The rows come from 4 hidden closed curves, with some noise, and rows from the same curve form a group. Each curve winds through 6 dimensions. The rows are also pushed far along 4 directions, which tell nothing about the answers.
In the rows, 128 means zero.
Some rows, each with its group after it:
[110 157 196 206  71 165 155 120  78 167  96 163 183 128 139]	nosug
[131  84  59  90 187  72 104 126 134 106 144  72  85 104 105]	buk
[139 164 148 102  99 132 124 114 169 127 133 153 133 182 141]	Gagaz
[ 87 136 134 182 117 109 126 159 106 133 101 110 138  77 136]	buk
[136 105 108  87 164 127  78 117 134  75 147  86  78  80 143]	Gagaz
[136 148  68 113  76 121 111 144 144 148 120 112 116 129  51]	debi
[122 161 187 159 112 156  95 141  64  99 123 113 102  75 115]	Gagaz
[115 153 202 200 114 156 155 156  56 139  96 139 155  96 139]	buk
[ 92 105  69 143  91  96 168 125 140 197 107 128 162 168 116]	nosug
[157 122 160 129 127 142 148  99 144 148 122 173 179 180 175]	Gagaz
[147 153 187 141  98 174 125 136 119 147 117 157 141 161 166]	debi
[ 99  44  75 126 162 135 125 140 142 120 140  98 112  68 170]	Gagaz
[ 98 117 112 138 121 108 154 162 136 145 136 129 124 136 116]	Gagaz
[103 146 159 157 112 154 137 138 148 154 112 142 137 143 184]	debi
[107 123 174 121 148 128 155 153 166 115 143 159 132 159 213]	Gagaz
[158 141 105  52 180  74 100 101 150  53 142 102 101 121 113]	nosug
[169 124 142  85 122 137 117 131 138 117 146 150 123 171 128]	nosug
[164 168 146  78 124 135  96  81 147  65 140 132 117 124 110]	Gagaz
[155 124  95 117 121 106 116 128 141 149 131 127 132 157  83]	debi
[153 146 181 103 129 166 120 113 154 104 140 170 142 154 189]	nosug
[134 124 146 129 130 147 138 142 176 156 129 169 153 177 196]	nosug
[105 121  56 100 156  85 122 124 152 100 137  81  87  91  82]	nosug
[ 88 113 110 183  93 148 152 159 116 199 114 138 145 134 126]	nosug
[ 74  90 125 180 146 144 175 127 117 163 122 126 140 109 164]	debi
[147 171 192 154  77 169 156 106 103 144 106 175 181 161 132]	debi
[106 107  72 181  91 101 149 153 111 218 108 117 150 151  75]	debi
[126  90 135 133 170 128 142 142 176 116 131 145 148 117 210]	buk
[140 136 101 135  84 149 112 121 109 144 128 124 125 113  55]	Gagaz
[133 143 145 122  77 134 137 131  97 132 117 141 149 142 115]	debi
[143 140 175 128 182 116  95 129 125  87 122 121 120 106 190]	nosug
[126 114 127 107 122 141 137  97 172 116 132 146 148 138 179]	Gagaz
[133 120  69 121 123 135  90 135 116 138 139  85  78  96  52]	Gagaz
[ 91 117 119 160 104 111 151 133  94 156  96 108 147 115 143]	buk
[139 112 145 113 148 164 148 105 155 119 149 153 134 145 159]	debi
[163 118 144 112 130 152 147 119 162 134 124 161 160 166 170]	buk
[ 75 103  65 171 133  78 144 145  78 167 109  68 112  87  70]	buk
[ 80  97 112 132 143 119 136 155 165 118 122 116 123  95 204]	debi
[ 86  87 112 179 137 135 190 144 160 180 117 148 171 135 174]	buk
[109 129 184 164 130 157 174 108 135 139 108 166 178 138 211]	debi
[152 169 152  81 155 104  94  93 170  62 128 123 118 128 158]	buk
[106  88 106 145 174 119 107 129 127 117 125  84 102  69 167]	nosug
[128 116 127 121 139 128 143 109 137 100 131 136 147 105 138]	nosug
[126 137  87 119 117 122 116 128 147 157 123 104 106 146 102]	buk
[154 161 174  96 109 129 112 120  93  72 126 132 128 116 122]	debi
[146 144 144  86 165 114 132 112 179  69 144 147 131 133 156]	nosug
[133  97 136 115 138 156 115 125 144 108 142 131 122 107 173]	Gagaz
[140 178 154 155 154 107  88 148  80  99 123  95  90  81  65]	Gagaz
[135 178 141 153 107 134 100 122 102 142 111 120 122 123  87]	nosug
[128 105  98 131 137 119 127 144 138 119 121 116 132  96 122]	buk
[164 101  71  64 117 132 131  89 165 138 146 131 126 176 100]	debi
[114 157 197 187 119 154 161 141  73 125 101 144 156  98 135]	buk
[140 147 168 131 154 142 142 118 117  88 124 136 134 103 137]	buk

New rows, each followed by its group:
[ 78 147 148 175  91 122 172 163 116 183 115 148 141 164 131]	Gagaz
[ 86 114 146 194 110 149 145 161  86 189 106 117 130 121 157]	debi
[ 76  61  62 121 146  98 174 136 192 149 135 125 143 135 179]	Gagaz
[133 172 123 103  89 124  97 142 101  98 138 111  88 113  50]	debi
[112  91  56 143 138  87 123 140 123 177 128  89 109 132  80]	debi
[133 143 128 148 117 124 139 130 140 147 132 148 142 146  89]	debi
[135 120  52 118  60 139 119 113 158 200 126 124 132 177  66]	Gagaz
[159 137 151  97 138 144 110 119 122  93 140 144 127 128 135]	nosug
[160 159 188 124 127 140 124 117 135 125 118 178 170 171 186]	nosug
[163 134 109  74 146 113 120 130 138 103 159 129  96 155  70]	Gagaz
[148 129 108  67 151  93 136 107 205 108 138 147 138 181 166]	nosug
[ 90 119 148 135  95 144 147 159 135 136 128 146 135 133 178]	debi
[148 208 215 155 130 147 129 118  67  74 116 139 129  90  81]	buk
[102  61 121 142 184 114 129 148  94 133 130  95 109  98 188]	Gagaz
[161  94  89  64 127 124 145  98 178 139 145 147 141 194 136]	buk
[132 120  64 106 130 119 107 126 170 144 127  97 102 129 104]	debi
[127 139 184 167 143 132 115 149  73 115 106 114 126  90 164]	debi
[119 170 117 128  84 114 143 115 140 143 124 139 137 158  75]	Gagaz
[158 145  67 117  93 102 112 114 137 189 131 119 121 193  24]	debi
[159 170 154  92 142 109  76 117 129  46 124 107 107  82 125]	buk
[138 133 162 120 126 170 161  89 170 140 139 177 157 182 175]	debi
[114 165 156 149  89 113 159 119 114 156 104 156 171 171 133]	nosug
[153 152 173 113 169 127 110 120 136  64 148 141 117 108 131]	debi
[ 80 111  85 195 106 133 174 138 131 207 122 134 146 137  80]	debi
[145 135  91  81 140 113  90  94 133  73 141  91  93  89  78]	Gagaz
[157 137 174  76 133 131 115 113 122  57 135 140 130 122 172]	debi
[143 125 151 119 155 131 115 117 152 124 121 127 130 144 195]	debi
[189 113  78  73 134 115 116  84 167 135 140 138 143 182  90]	Gagaz
[ 86 154 129 176  67 124 160 125 126 174  89 139 173 137 135]	buk
[126  95  67  90 117 127 117 137 215 166 144 132 115 181 162]	buk
[144 156 159 112 163 147 109 107 150  73 141 135 113 100 138]	Gagaz
[ 85 130 100 195 107 120 164 143 150 207 102 137 160 148 123]	Gagaz
[118  98  93 151 123 133 161 140 121 161 113 123 146 120 112]	buk
[108  62  89 154 150 114 128 165 106 160 115  91 121  97 156]	debi
[168 132  96  96 125 118 116  89 132 146 129 127 135 174  86]	Gagaz
[153 145 162 134  84 174 133 132 145 171 116 167 154 184 166]	debi
[183 165 187 112 148 131  98 106 100  85 132 139 128 134 119]	Gagaz
[ 92  90 126 150 136 124 183 160 133 156 135 149 147 145 161]	Gagaz
[125 162 167  97 183 102 115 122 145  46 137 117 100 100 164]	nosug
[128 114  93 164 133 116 131 156  97 169 113 101 121 110  76]	buk
[ 95 126 121 191 116 106 139 152  83 183 110 110 134 125  98]	debi
[177 124  80  92 140 105 105  94 121 122 135 111 123 138  51]	Gagaz
[119 139 139 147 153 134 121 141  83 100 152 112  88  79  60]	debi
[151 120  96 112 123 137 110 102 184 154 130 130 131 162 138]	nosug
[132 129  59 124 101 136 135 115 185 185 131 137 134 168  74]	Gagaz
[ 99 163 187 151 127 123 154 132 115  94 123 145 141 111 151]	Gagaz
[126 144 101 102 108 120 115 130 172 120 127 123 118 134 124]	debi
[140 133 170  89 155 149 100 143 150  52 138 129 104  92 200]	debi
[170 168 184 112 115 154 109 121 147 131 116 154 137 180 173]	buk
[ 86  77  71 159 135 136 161 138 174 177 126 128 143 120 156]	Gagaz
[130  98  97 114 202  91  89 139 139  97 132  80  91  83 155]	nosug
[121  87 100 121 174 110 123 154 153 131 132 118 122 119 175]	nosug
[112  93 136 120 110 130 153 138 127 130 122 142 153 134 191]	debi
[138  99  64  87 100 135 130  92 201 158 135 138 144 175 137]	Gagaz
[124 177 167 137 117 119 152 133  93 107 132 145 130 132  75]	Gagaz
[148  90 110  72 176 108 122 115 128  78 149 105 103 116 146]	buk
[162 145 174 106 136 158 105 128 144  96 124 140 126 130 184]	debi
[ 86 121 146 130 169 104 129 138 123  79 130  99 101  77 177]	Gagaz
[139 132 162 129 127 139 133 135 128 132 147 156 129 160 131]	debi
[150 166 132 111 110 111 128  98 140 141 125 140 138 183  96]	buk
[136 151 177  90 104 149 120 135 152  87 142 160 127 149 176]	debi
[ 98 103 134 162 136 157 167 124 120 155 132 139 136 123 146]	debi
[131  87  63  86 144 112 118 111 168 103 145 105 114 108 119]	Gagaz
[144 149  98  71  92 128 113 115 193 127 146 144 116 182 112]	debi
[135 137 195 163 151 146 137 148 107 122 113 142 142 119 182]	buk
[146 113 119 121 159 108 111 122 148 133 120 125 140 140 169]	nosug
[115  93  70 142 154  92 118 132 126 165 118  88 117 118 116]	Gagaz
[102 145 116 142  46 144 150 150 139 186 122 155 145 177 107]	debi
